The rows are grouped in 4 different ways at once. Each group adds its own fixed numbers to the row, and there is some noise. The rows also spread widely along 11 directions, which tell nothing about the answers.
(in the rows, 128 means zero)
Some rows, each with its group in each grouping after it:
[122  94  82 132 163 110 156 109 126 135 131 157 173 160 161 162 118 109
  93 114 137 165 148 139 131 125  89  85 180 165 163  76  94 138]  (4) Q_132 Q_370 Q_87
[113  87  89 159 143 149 158 120 114 160 159 129 119 173 137 142 103  39
 119 142 136 160 139 134 119 164 128  76 125 149 127  68 100 133]  (3) Q_185 Q_951 Q_487
[116 124 154 141 107 130  62 151 120 132  96  88  51 131 121 113 139 127
 113 152 179 111 129 114 148 139 104 137 151 158 147 104 136 124]  (3) Q_132 Q_963 Q_529
[119 129 140 145 129 134 119 119 119 138 126  95  81 140 144  85 127 115
 142 116  69 154 125 125 148 153 117  95  88 101  83 119 161 105]  (4) Q_257 Q_951 Q_87
[114 134  99 142 132 150 181 116 100 146 167  87 111 149 142  94  89  10
 119 110 122 163 127 106 154 205 121  73 103 111  99 126 165 132]  (2) Q_358 Q_963 Q_529
[187 116 116 168 162 171 109 137 142 116 105  90  64 111 108 102 129 100
 168 138 107 128 144 113 164 122 146 104 118 132 120  68 151 106]  (1) Q_257 Q_370 Q_487
[ 97 173 137 146 101 157 148 134 159 153 120 100  83 153  84  84 113  98
  79 108 119 151 121 109 201 127 122 155 115 158 147 129 133 133]  (1) Q_356 Q_370 Q_87
[186 134  96 119 156 151 156 110 169 152 113 123 158 115  70 113 122  77
 116 167 124 131 156  73 169 105 149 124 155 148 150 140 133 133]  (0) Q_358 Q_951 Q_529
[135 101 101 118 129 149 117  59 116 142 104 127 157 127 137 138 144 156
 112 171 118 166 172 134 122 117 119 129 178 157 131  72  82 110]  (0) Q_185 Q_370 Q_529
[112 124  96 139  76 120 126  80 117 104  91  92 104 141 148 111 125 161
 120 150 117 179 136 149 149 126 114 130 135 152 140  73 111 127]  (5) Q_25 Q_963 Q_487
[130 163 148 110 141 119 107 152 107 104 137  88 148 100 200 124 131  75
  75 113 190 128 140 125 132 171  71  75 161 107 159 112 174 143]  (5) Q_25 Q_951 Q_487
[ 89  91 112 139  99 117 118 154 101 177 124 124  72 175 133 124 138 113
 107 109 151 121 115 122 148 156  69 103 171 169 142 120 159 174]  (2) Q_356 Q_963 Q_529
[151 112 103 144 134 106 120 140 177 144  94 127 121 132  93  99 133 152
 146 168 120 132 132  94 133  96 131 130 130 147 122 126 110 123]  (3) Q_257 Q_370 Q_87
[143 122 124 182 150 136 108 165 183 166 123 128 117 157 136 118 127 141
 136 150 149 129 126 125 132  91 150  77  97 150 121  53 120 109]  (5) Q_257 Q_370 Q_87
[106 125 124 124 105  85 108 160  99 100 116  84  79 115 162 106 120  98
 111 129 182 129 114 114 119 182  64 113 153 120 147 136 153 156]  (3) Q_358 Q_963 Q_487
[146 161 134  94 177 110 120 149 171 146 133 141 186 112 153 111 127 117
 105 134 141 134 129 112 147 113 111  83 119 116 145 144 152 109]  (3) Q_132 Q_963 Q_487
[125  82 113 118 129 120  95 132  92 127 114 104  93 116 138 137 146  92
 108 161 174 116 157 109  89 185  74 128 185 148 136 118 100 149]  (4) Q_356 Q_370 Q_487
[103 157 167 106 127 121  65 140 174 181 112 134 167 142 153 135 157 168
  57 175 193 113 144 117 128 100 117 128 142 170 145 104  92 105]  (4) Q_132 Q_963 Q_87
[ 93  93 128 128 127 151 112 125 134 173 107 147  78 159  73 139 144 113
  72 133 140 118 146 115 150 114 102 156 175 195 164 109  69 127]  (1) Q_257 Q_370 Q_87
[104 122 101 115 167  82 157 153 165 135 141 170 150 152 131 119 107 112
  89 103 131 153 112 118 131 114  79 107 142 140 162 148 110 138]  (4) Q_356 Q_370 Q_87
[101 101 105 146 152 153 150 111 103 150 138 143 115 162 152 137 123 105
 100  71  89 164 130 155 167 135  82  82 160 151 144  75 140 137]  (1) Q_185 Q_370 Q_87
[118  97 113 153  98  72 108 156 123  86  99 108  61 150 144 116 125 141
 132 130 146 138 113 131 123 121  83 123 161 147 159  95 125 145]  (2) Q_257 Q_951 Q_87
[137 113 105 104 178 171 143  94 107 137 111 149 126 134 122 156 133  89
  80  78 103 147 150 142 209 114  83 102 194 169 188  96 146 131]  (3) Q_132 Q_963 Q_487
[103 147  90 145  91  76 167 127 123  98 133  95 123 138 176  77  98 117
 137 122 120 190 107 134 132 167  95  90 100 102 127 124 153 139]  (5) Q_185 Q_963 Q_487
[129 135 154  91 152 123  84 109 152 111 101 142 106 110 110 106 140 171
 104 141 111 138 143 128 143  90 103 149 140 133 150 128 100  80]  (2) Q_132 Q_370 Q_529
[110 139 133 106 121 140 142 116 135 190 155 120 163 141 126 101 138  71
  95 164 131 131 147 100 121 173 118 105 116 125 107 154 125 128]  (2) Q_185 Q_951 Q_487
[120 140  92 150  89 100 167 120 138  91 101  84  72 134  97  69  96 111
 136 118 117 176 113 104 179 135  98 151 134 133 151 148 147 152]  (3) Q_25 Q_370 Q_529
[ 96 116 146 130 108 108  84 141  59  69 117  60  66 108 189 131 129  80
  85 115 197 135 144 131 101 211  53 114 183 125 144  97 120 135]  (4) Q_132 Q_370 Q_87
[124 126 151 104 176 154  99 151 135 185 153 129 152 106 138 122 148  75
  88 144 170 106 152 105 109 163 104  88 136 120 124 132 125 117]  (0) Q_185 Q_370 Q_487
[ 97  99 114 151 152 153 140 110 121 142 143 139  79 162 123 118  99 101
 119 110 101 167 125 151 145 130 113  96 104 135 129  79 105 107]  (5) Q_358 Q_370 Q_529
[ 98  89  60 151  85 146 188  86 119 177 118 126 119 196  85 142 117  71
  86 140 130 160 146 112 169 144 125 132 173 211 153  93  81 161]  (2) Q_132 Q_963 Q_87
[ 87 116 114 138 129 157 138  86 118 177 153 137 134 170 144 123 115 115
 104 136 108 173 144 148 124 148 121  93 108 141 101  81  96 109]  (5) Q_356 Q_370 Q_529
[ 92 104 133 109 147 137 122 107 102 177 151 134 130 133 141 110 136 104
 109 134 115 142 148 120 108 170  92  96 130 115  93 137 117 112]  (0) Q_257 Q_370 Q_529
[158  87 119  90 205 149  94 124 116 137 103 145 104 100 101 141 152  81
 107 118 111 103 154 103 142 126 100  95 182 146 144 135 130 108]  (5) Q_257 Q_963 Q_87
[112 114 136 116 176 106 110 134 143  62 109 169  67 144 133 152  99 146
  80  82 127 160 112 168 169  61  75 136 164 155 224  80  95  99]  (4) Q_358 Q_951 Q_529

New rows. What belongs after each?
[123  84  78 159 128 103 154 129  93  94 122 102  51 138 127 100 102  79
 155 106 113 161 126 115 134 177  77 108 150 125 130 126 136 147]  (4) Q_257 Q_370 Q_529
[156 132 125 139 127 141 107 142 154 181 111 124 157 141 145 133 152 139
 107 166 163 113 143 115 141 109 119  90 147 157 150  86 148 153]  (5) Q_358 Q_951 Q_487
[130 142 135 177 118 131 111 147 161 120 120  95  77 155 137  99 109 128
 138 147 125 154 112 136 144 108 152  99  71 127 117  60 133 103]  (5) Q_358 Q_951 Q_87
[169 131  99  92 177 122 142 123 132 130 127 116 172  95 139 125 132  53
 100 149 155 127 162  83 132 163 106  94 172 128 144 152 132 130]  (4) Q_257 Q_963 Q_487
[170 152  97 134 155 153 149 108 149  68 107  94 116 100 116 118 102  82
 109 134 140 170 148 126 167 113 141 133 143 140 168  67 106 108]  (0) Q_356 Q_370 Q_487
[ 79 138 152 113 127  90  98 168  93 102 146 102  91 122 187 113 116  84
  88 101 179 136 112 137 116 189  55  93 134 104 148 134 148 130]  (3) Q_132 Q_963 Q_487
[ 59 116 175 126 163 135  89 148  95 113 170 140  51 158 156 134 100  63
  77  91 151 145 117 170 113 158  85  87 103 116 148  89  98  80]  (5) Q_132 Q_951 Q_529
[152 157 120 110 128 179 137  81 162 171 104 108 130 119  60  91 138 100
 108 179  97 139 159  90 177 123 168 147 106 152 120 145 107  95]  (5) Q_132 Q_963 Q_487
[124 113  88 105 147  98 150 128 141  97 107 152 110 127  99 127 110  95
  95 119 135 147 130 121 150 115  86 129 167 156 196 146  99 129]  (5) Q_132 Q_963 Q_487
[152 146  97 135 155 120 162 104 164  56 117 112 118 126 114 111  82  78
 109 133 111 186 130 128 151 102 152 122 106 128 161  89  87  87]  (5) Q_358 Q_951 Q_87
[123  77  65 114 136 113 161  68  84 104 105 133 151 133 153 150 131 120
  98 114 103 180 161 135 129 150  66 115 216 156 156 101  96 148]  (4) Q_185 Q_370 Q_87
[ 89  91  98 105 142 172 147  49  88 133 124 144  94 158 120 159 121  86
  67 113  92 178 160 162 160 143 101 137 165 177 157  76  65 104]  (4) Q_356 Q_963 Q_487
[139 108 134 104 188 153 105  97 136 119 121 137 127 106 110 132 130 104
 103 142 109 146 159 127 124 118 130 118 139 131 126  98  75  69]  (0) Q_132 Q_370 Q_87
[139 152 144 122 166 198 111  89 147 200 142 128 191 134 144 133 147 107
  82 152 143 134 179 116 158 128 146  93 139 156 112  74 118  98]  (1) Q_257 Q_370 Q_529
[167 117 139  99 219 172 107 124 135 158 134 150 141 109 128 131 141  89
 110 106 110 112 158 114 161 114 107  78 159 131 135 111 152  99]  (2) Q_257 Q_370 Q_529
[104 119 110 187  97 135 137 163 110 127 124  86  44 162 121 112 103  70
 116 108 182 141 118 120 162 161  93 108 145 160 164  83 141 163]  (5) Q_132 Q_370 Q_529
[ 67 160 129 169  45 144 142 115 119 162 126  58 119 167 160 105 120 113
  71 136 181 171 133 130 158 166 115 128 132 160 128  67 123 157]  (0) Q_25 Q_370 Q_87
[159  81 110 128 164 146 104 134 100 171 111 124  95 127 125 122 146 105
 152 122 106 102 135 102 144 151  92  70 156 129 112 133 191 148]  (5) Q_358 Q_963 Q_529
[118 100 112 168 161 127 133 149 157 129 129 142  73 160 119 117 101 121
 135 111 106 153 106 145 137  99 123  92  91 135 135  72 111 108]  (5) Q_358 Q_370 Q_87
[161 172 122 138 117 169 142 106 152 154 113  85 132 134 100  96 126  80
 104 158 129 141 154  84 187 137 147 134 135 151 131 123 149 136]  (4) Q_356 Q_951 Q_529
[108 104 121 122 144 147 123  80 103 173 140 124 157 143 173 120 145 129
 118 132  86 162 156 134 114 170 103  78 130 118  78 100 125 111]  (4) Q_185 Q_370 Q_87
[148 116 114 163 155 163 116 135 132 121 138  79 104 125 135 127 105  43
 118 168 181 136 152 108 104 166 158  89 111 136 110  54  92 103]  (5) Q_358 Q_370 Q_87
[111 122 159 132 135 134  66 140 118 160 130 105 110 131 168 115 142 137
 121 157 167 118 144 124 105 153 102  95 128 125 100  94 128 111]  (3) Q_257 Q_370 Q_529
[148 142 109 171 121 142 143 140  92  67 118  52  69 114 183 108  97  68
 127  95 153 163 127 136 169 177  90  93 144 116 151  60 177 150]  (4) Q_358 Q_370 Q_487
[120  78 102  99 170 133 119 106  81 105 108 149  96 130 145 165 130 102
  92  83 117 141 142 154 164 133  52 102 209 158 189  97 130 137]  (3) Q_132 Q_963 Q_487
[110 103 128  94 167 128 105 108 100 151 141 143 139 127 164 132 134 108
 103 125 125 139 140 130 112 158  87  74 145 120 117 126 135 112]  (5) Q_358 Q_963 Q_529
[107  69  95 154 146 145 130 117  93 162 142 121  85 164 145 144 117  64
 134 139 129 145 138 139 115 172 115  74 129 150 110  66 107 126]  (3) Q_257 Q_963 Q_487
[161 119  99 152 126 175 126  96 140 143  92  94 131 132 109 137 136 109
 103 171 152 140 167 108 150 120 149 124 162 181 140  56 101 130]  (5) Q_358 Q_370 Q_87
[131 119  99 137 115 128 121 115 116 134  94 103 133 141 160 134 142 131
  99 117 149 142 140 129 160 125  91  93 185 164 154  81 154 154]  (5) Q_25 Q_963 Q_87
[154 143 112  93 152 111 123 106 123 107 121  94 164  94 157 107 125  87
 109 146 149 145 152  93 131 163 104 102 160 114 124 151 146 119]  (4) Q_25 Q_963 Q_529
[132 151 172 133 135 149  94 169 172 158 117 115  56 134  88  80 134 130
 127 139 106 104 108 113 170  98 128 134  77 121 126 134 160 106]  (2) Q_358 Q_951 Q_487
[ 85 162 145  79  98  99 108  97 143 114 111 126 132 114 116  91 131 157
  68 160 146 157 138 115 119 132  92 175 140 135 149 168  77 105]  (5) Q_356 Q_370 Q_529
[145 131 133 175 103 131  66 137 143 149 112  77 111 146 172 111 138 155
 157 192 176 133 139 127 110 133 155  81  95 138  93  39 130 104]  (5) Q_132 Q_963 Q_529
[165 155 137 124 131 163 100 142 150 193  96  90 143 115 130 102 162 123
 114 141 144  99 144  89 194 128 113  98 152 144 127 131 208 157]  (3) Q_25 Q_963 Q_487
[ 72 107 145 166  98 132 108 187 114 136 127  93  11 151 106 115 113  81
  91 124 198 114 105 130 133 159  86 141 134 153 168  96 107 154]  (0) Q_358 Q_370 Q_487
[108  90  83 164  94 117 156 144 110 163 122 100  86 160 103 110 111  73
 127 145 167 132 125  88 131 177  89 121 163 158 136 136 133 185]  (3) Q_358 Q_370 Q_529
[116 125 139 141 129 137 112 111 103 144 137  96 119 147 174 107 128 114
 138 125  87 158 133 139 131 166 116  69  94 100  77  97 159 105]  (3) Q_132 Q_951 Q_87
[131 157 163 140 144 171  89 165 153 177 138  78  98 125 122 102 130  52
  99 159 188 100 136  98 153 162 146  99  95 133 113 109 151 112]  (3) Q_25 Q_963 Q_487
[ 99 110 107 123 137 141 141  67 102 127 145 131 150 145 169 132 118 115
 106 142 108 189 156 160 104 160 111 103 130 128 114  66  73  98]  (1) Q_185 Q_370 Q_487
[132 120 128 122 165 157 122 111 122 118 104 137  89 125 126 134 135 127
  95  89 104 146 145 143 187 103  82 126 173 155 178  92 130 121]  (4) Q_257 Q_370 Q_487
[115  36  83 134 140  97 108 132  75 119 116 131  67 143 137 152 129  92
 140 140 143 129 135 136  91 173  71  98 179 150 142 101 103 143]  (3) Q_132 Q_963 Q_487
[ 64 177 139 125  73 118 151 107 134 143 128 103 121 154 120  83 107 123
  73 129 144 177 126 117 172 150  96 157 126 143 146 150 113 133]  (3) Q_132 Q_370 Q_529
[128 160 139 128  92 163 102  90 129 134 104  59 133 111 143 101 141 120
  97 185 163 149 166 114 143 157 137 144 133 143 115  87 114 117]  (3) Q_25 Q_370 Q_487
[102 116 146 123 115 160  86 118 102 165 112 112  61 140 125 115 153 132
 106 127 110 124 135 134 156 146  97 131 138 150 121 107 144 125]  (1) Q_356 Q_963 Q_487
[126 109 102 142 135 149 113  98  78 114 118 102 115 135 188 146 128 107
 111 107 145 161 144 154 149 153  89  72 178 149 148  47 150 135]  (5) Q_185 Q_963 Q_529
[150  83 102 136 168 123 109 129 132 122 108 141 118 129 146 154 138 132
 121 147 149 134 155 133 116 113  96 109 177 161 161  64  90 126]  (4) Q_257 Q_370 Q_487
[168 131 134  87 193 148 106 104 134 147 124 149 192 109 154 143 149 120
 104 137 105 129 164 126 149 111 105  83 158 126 141 114 142 107]  (3) Q_132 Q_951 Q_487
[ 91 123 145 115 130 122  97 133 129 128 108 134  64 139 112 113 129 139
 101 119 119 137 116 141 158 118  88 144 131 143 159 128 113 105]  (3) Q_132 Q_963 Q_487
[137  89 125 122 174 176 113 109 128 160 129 140 103 134 105 139 134  92
 110 149 121 122 155 126 130 130 126 114 137 150 129  81  93 103]  (2) Q_358 Q_370 Q_487
[162 168 121 118 133 128 118 108 161 105  91  89 145 104 137  91 129 142
 121 135 110 155 136 110 175 105 134 111 122 123 128 115 161 105]  (5) Q_25 Q_963 Q_87
[ 95 120 164  87 199 163 101 125 122 183 158 160 145 134 143 143 138  80
  55 101 146 120 153 129 141 145  81  91 151 137 140 129 119 107]  (4) Q_25 Q_370 Q_529
[122 101 124 127 135  72  77 158 154  94 117 123  88 120 139 110 123 140
 137 174 163 130 119 132  78 120 112 124 111 127 134 103  86  98]  (1) Q_25 Q_963 Q_487
[109 115  99 116 133  62 161 167 140 124 121 135 114 130 111  97 117  91
 103 109 142 132 116  81 131 153  55 123 168 132 161 200 130 166]  (4) Q_257 Q_370 Q_87
[126 101 108 117 161 118 133 152 171 154 110 182 129 147  94 147 135 133
  82 124 152 119 134 123 155  73  88 128 182 188 206 109  90 139]  (2) Q_257 Q_370 Q_487
[168 172 118 148 138 177 142 133 157 156 120  79 159 119 139 109 128  78
 102 138 168 133 152 102 187 133 137  89 134 143 143  85 168 144]  (5) Q_25 Q_370 Q_487
[138 145 164 103 142 142  83 132 117 108 115  72  87  84 117  90 139  78
 105 145 139 115 151  92 127 175 110 134 133 106 109 151 131  95]  (2) Q_132 Q_370 Q_87
[ 94 160 122 149  94  96 150 115 113  76 142  75 100 128 176  69  86 107
 131 126 132 197 124 136 119 180 107 102  87  87 106 109 124 105]  (5) Q_257 Q_370 Q_529
[108 132 136 143 136 116 127 180 101  73 127  93  28 115 133 101 103  61
 100  67 158 136 107 132 162 167  56 113 145 116 185 127 159 143]  (5) Q_132 Q_370 Q_487
[138  84 114 147 116 104  80 153 131 126 101  91  95 122 123 118 143 112
 132 186 183 108 142  95  78 154 112 126 157 150 116 106  99 137]  (1) Q_25 Q_370 Q_87
[ 86  84 122 114  87  94  94 127  92 135 100 121  75 135 124 123 143 148
  99 150 163 121 136 114  97 162  52 147 185 151 150 144 102 160]  (5) Q_358 Q_370 Q_529
[105 134 127 178 139 134 142 160 146 160 159 112  88 160 151  90 101  88
 137 121 127 156 115 131 137 155 122  78  64 111 103  92 136 117]  (4) Q_257 Q_370 Q_487
[118 106 120 151 178 116 122 162 151 119 133 147 101 145 145 135 110 113
 110 102 142 145 118 145 131 101 105  83 133 137 157  68 109 111]  (0) Q_257 Q_370 Q_87
[143 143 137 137 154 164 126 151 160 194 131 133 136 154  96 126 129  74
  93 131 151 112 137  93 189 115 125 101 144 164 156 126 157 141]  (3) Q_132 Q_951 Q_529
[125  64 103 146 140 156  94 119 104 156 108 129  80 153 113 163 143 108
 112 148 160 120 153 127 126 135  98 123 195 188 152  64  98 146]  (3) Q_356 Q_370 Q_529
[141 103 142 130 165 156  90 150 150 184 102 152  79 127  94 118 161 153
 128 125 105  96 135 118 163  94  95 112 141 149 144 121 148 128]  (5) Q_257 Q_370 Q_487
[150  97 118 118 157 139  95  98 141 114 105 121  77 111  78 109 128 119
 147 178 105 139 148 114 122 117 154 140 118 133 115 111  82  66]  (0) Q_132 Q_963 Q_529
[119 187 150 107 116 183 127  81 128 154 112  84 128 117 131  95 135 108
  78 131 112 153 157 118 203 142 131 134 126 137 125 116 143 100]  (3) Q_257 Q_963 Q_487
[ 82 150 143 155  91 138 120 138 177 142 110 106  82 157  92 113 110 132
  66 162 181 147 124 123 148  98 143 169 115 177 163  76  56 112]  (0) Q_358 Q_370 Q_87
[128 127 107 138 106 101 126  97 151 110 104 115 116 132 126  87 120 171
 148 169 106 173 137 123 121 113 129 131 109 126 113 109  94 102]  (5) Q_257 Q_370 Q_529
[128 164 170  84 177 172  93 138 123 124 128  94 113  82 124 122 132  45
  48 119 175 112 148  98 157 157 113 118 153 124 148 136 132  92]  (0) Q_358 Q_963 Q_87
[122  97  85 145 102 141 140  87  74 110 113  79  82 136 124 120 117  71
 123 146 141 158 153 113 131 190 103 133 176 151 125 101 114 150]  (3) Q_356 Q_370 Q_529
[122 114 141 115 183 127  87 143 111 109 136 140 106 120 186 140 128 117
 110  98 131 139 129 165 130 131  83  60 128 114 149  75 140  95]  (5) Q_132 Q_963 Q_487
[167 123 125 176 168 141  99 161 152 112 123 108  79 128 137 111 112 110
 162 129 140 136 125 129 146 111 131  75 105 123 131  62 152 105]  (5) Q_132 Q_370 Q_529
[ 83 131 126 137 122 189 142  78  87 147 145 107 121 159 170 144 123  83
  65 106 138 174 156 167 162 163 102 105 151 159 148  34 105 116]  (2) Q_185 Q_370 Q_487
[113 122 110 151 119  73 123 166 144  97 134  91 111 131 157 103 102  88
 120 152 189 148 118 113  80 162 107  95 114 115 124 111 106 129]  (5) Q_25 Q_370 Q_87
[154 121 116 129 103 163 108  93 108 159  97  84 132 120 138 121 164 130
 118 175 143 127 177 106 142 152 116 126 178 161 118  82 127 141]  (2) Q_257 Q_370 Q_487
[ 93 168 139 100 137 103 135 144 150 126 120 139 165 132 151 123 120 125
  41  96 176 149 127 122 165 112  68 124 179 154 193 134 119 139]  (3) Q_257 Q_370 Q_87
[ 97  82 140  94 149 143  85 108  83 159 109 132  71 132 108 127 153 111
 102 112  91 115 143 125 142 156  79 121 160 142 118 148 129 112]  (3) Q_132 Q_963 Q_87
[153 125 129 145 112 157  77 111 153 145  79 112 120 137 125 131 160 188
 115 173 160 128 154 125 158  76 125 142 179 188 161  47 111 124]  (2) Q_185 Q_370 Q_529
[ 73  98 127 146 100 172 122  83  98 217 141 126 118 183 137 127 139 135
 102 141 109 150 149 139 135 162 107 110 127 160  93  80 115 134]  (1) Q_358 Q_370 Q_529
[124 115 112 159 103 163 128 105  81 116 101  69  76 132 142 129 130  96
 103 112 139 152 153 131 166 163  98 116 184 156 141  57 135 145]  (0) Q_257 Q_370 Q_87
[123 151 141 135 131 170 107 108 153 206 128 126 184 152 165 130 150 161
  97 152 135 141 151 139 156 114 128  94 124 155 117  61 136 126]  (3) Q_356 Q_370 Q_487
[147 120 112 133 132 141  99  78 134  80 105  96 104 116 126 115 117 134
 135 187 130 170 161 133 105 127 152 139 122 137 117  58  61  74]  (5) Q_356 Q_370 Q_529
[104 121 133  83 148 135 124  96 139 158 115 158 146 137 103 124 148 137
  73 123 102 137 152 119 150 113  92 141 163 155 146 144  92 107]  (2) Q_132 Q_370 Q_87
[110  78 133 171  93 151  67 141  95 191 103  98  79 162 151 140 166 151
 128 153 159 106 146 130 116 154  97  91 157 170 109  53 134 153]  (5) Q_132 Q_370 Q_87
[144 147 118  99 176 119 121 118 179 123 116 139 192 120 137 135 116 114
  78 158 161 149 143 110 132  93 141 109 144 150 156 102  87  91]  (3) Q_358 Q_963 Q_87
[105 116 130 130 133 136 125 164 118 156 120 107  68 134  97 103 133  69
  89  92 143 109 121 100 162 156  72 112 157 142 149 159 161 161]  (5) Q_25 Q_370 Q_87
[ 89 134 155 111 124 118 103 149  90  88 119  89  61 122 141 126 118  59
  58 100 179 128 128 121 144 172  67 132 179 137 174 128 123 130]  (3) Q_257 Q_951 Q_87
[101  90 140 131 130 152 110 111  93 148 125 120  39 148 102 118 124 107
 120 115  94 136 127 134 148 145  98 126 133 133 127 115 130 122]  (0) Q_358 Q_951 Q_529
[ 94 136 117  82 102 103 148  96 111 103 105 119 126 120 107 118 130  86
  50 133 143 149 149 101 136 153  78 159 192 154 176 174  84 137]  (5) Q_257 Q_951 Q_87
[103 116 151 104 135 130  80  81 113 116 122 118  98 115 144 103 135 176
 129 150  83 164 147 149 105 134 112 135 108 101  91 104  96  70]  (0) Q_356 Q_370 Q_529
[ 87 150 111 125 110 157 183  84 140 162 140 114 149 152 104 112 105  76
  61 133 126 178 144 114 161 148 132 137 126 153 134 113  87 124]  (0) Q_358 Q_370 Q_87
[104  90 115 131 188 104 132 159 117 110 160 152 114 151 164 155 104  44
  87  97 162 144 120 139 101 152  83  68 154 133 164  94 103 120]  (4) Q_185 Q_951 Q_87
[161 146 116 171 119 141 130 146 149 152 120  71 139 139 145 105 121  87
 132 162 155 132 134  91 151 146 146  84 119 134 110  88 171 149]  (3) Q_358 Q_951 Q_87
[ 98 142 133 131 101 156 124 111  89 142 110  76  83 137 142 118 133  78
  69 104 145 140 144 113 179 179  90 124 171 158 140 111 145 143]  (4) Q_257 Q_963 Q_87
[101 119 142 104 154 158  97 119 117 128 110 121 111 130 131 160 141  93
  31 112 184 127 158 131 156 126  77 143 208 183 190  87  86 125]  (4) Q_25 Q_370 Q_87
[114  90  90 153 103 113 137 134 107 117 101 117  79 149 135 135 120 125
 109 125 158 146 129 138 138 135  72 122 177 167 180  78 112 169]  (5) Q_358 Q_370 Q_487
[ 69 127 158 150  79  84  77 177 120 123 121 102  63 155 159 117 135 135
  87 137 194 124 108 133 106 148  75 128 145 147 156 100 116 142]  (1) Q_185 Q_951 Q_87
[140 105 105 136 128 117 124 158 126 124 107  90  53 120  85  87 128  60
 139 133 134 110 119  81 139 163 106 123 145 136 129 158 151 138]  (2) Q_185 Q_963 Q_87
[ 73 211 164 113  85 116 120 103 160 110 126 102 163 135 169  97 112 159
  48 146 181 186 140 139 151 118 113 155 125 141 160  95  80  94]  (1) Q_257 Q_370 Q_529
[130 167 141 128 164 147 108 166 210 180 131 146 168 144 114 138 121 101
  58 162 221 116 136 104 160  73 152 112 143 183 185  83  92 109]  (0) Q_257 Q_963 Q_529
[108  95  98 175  97  97 134 136 133 172 127 122  99 170 140  93 122 149
 165 150 117 151 123 115 115 149 103  96 109 135  94 115 135 149]  (4) Q_257 Q_370 Q_529
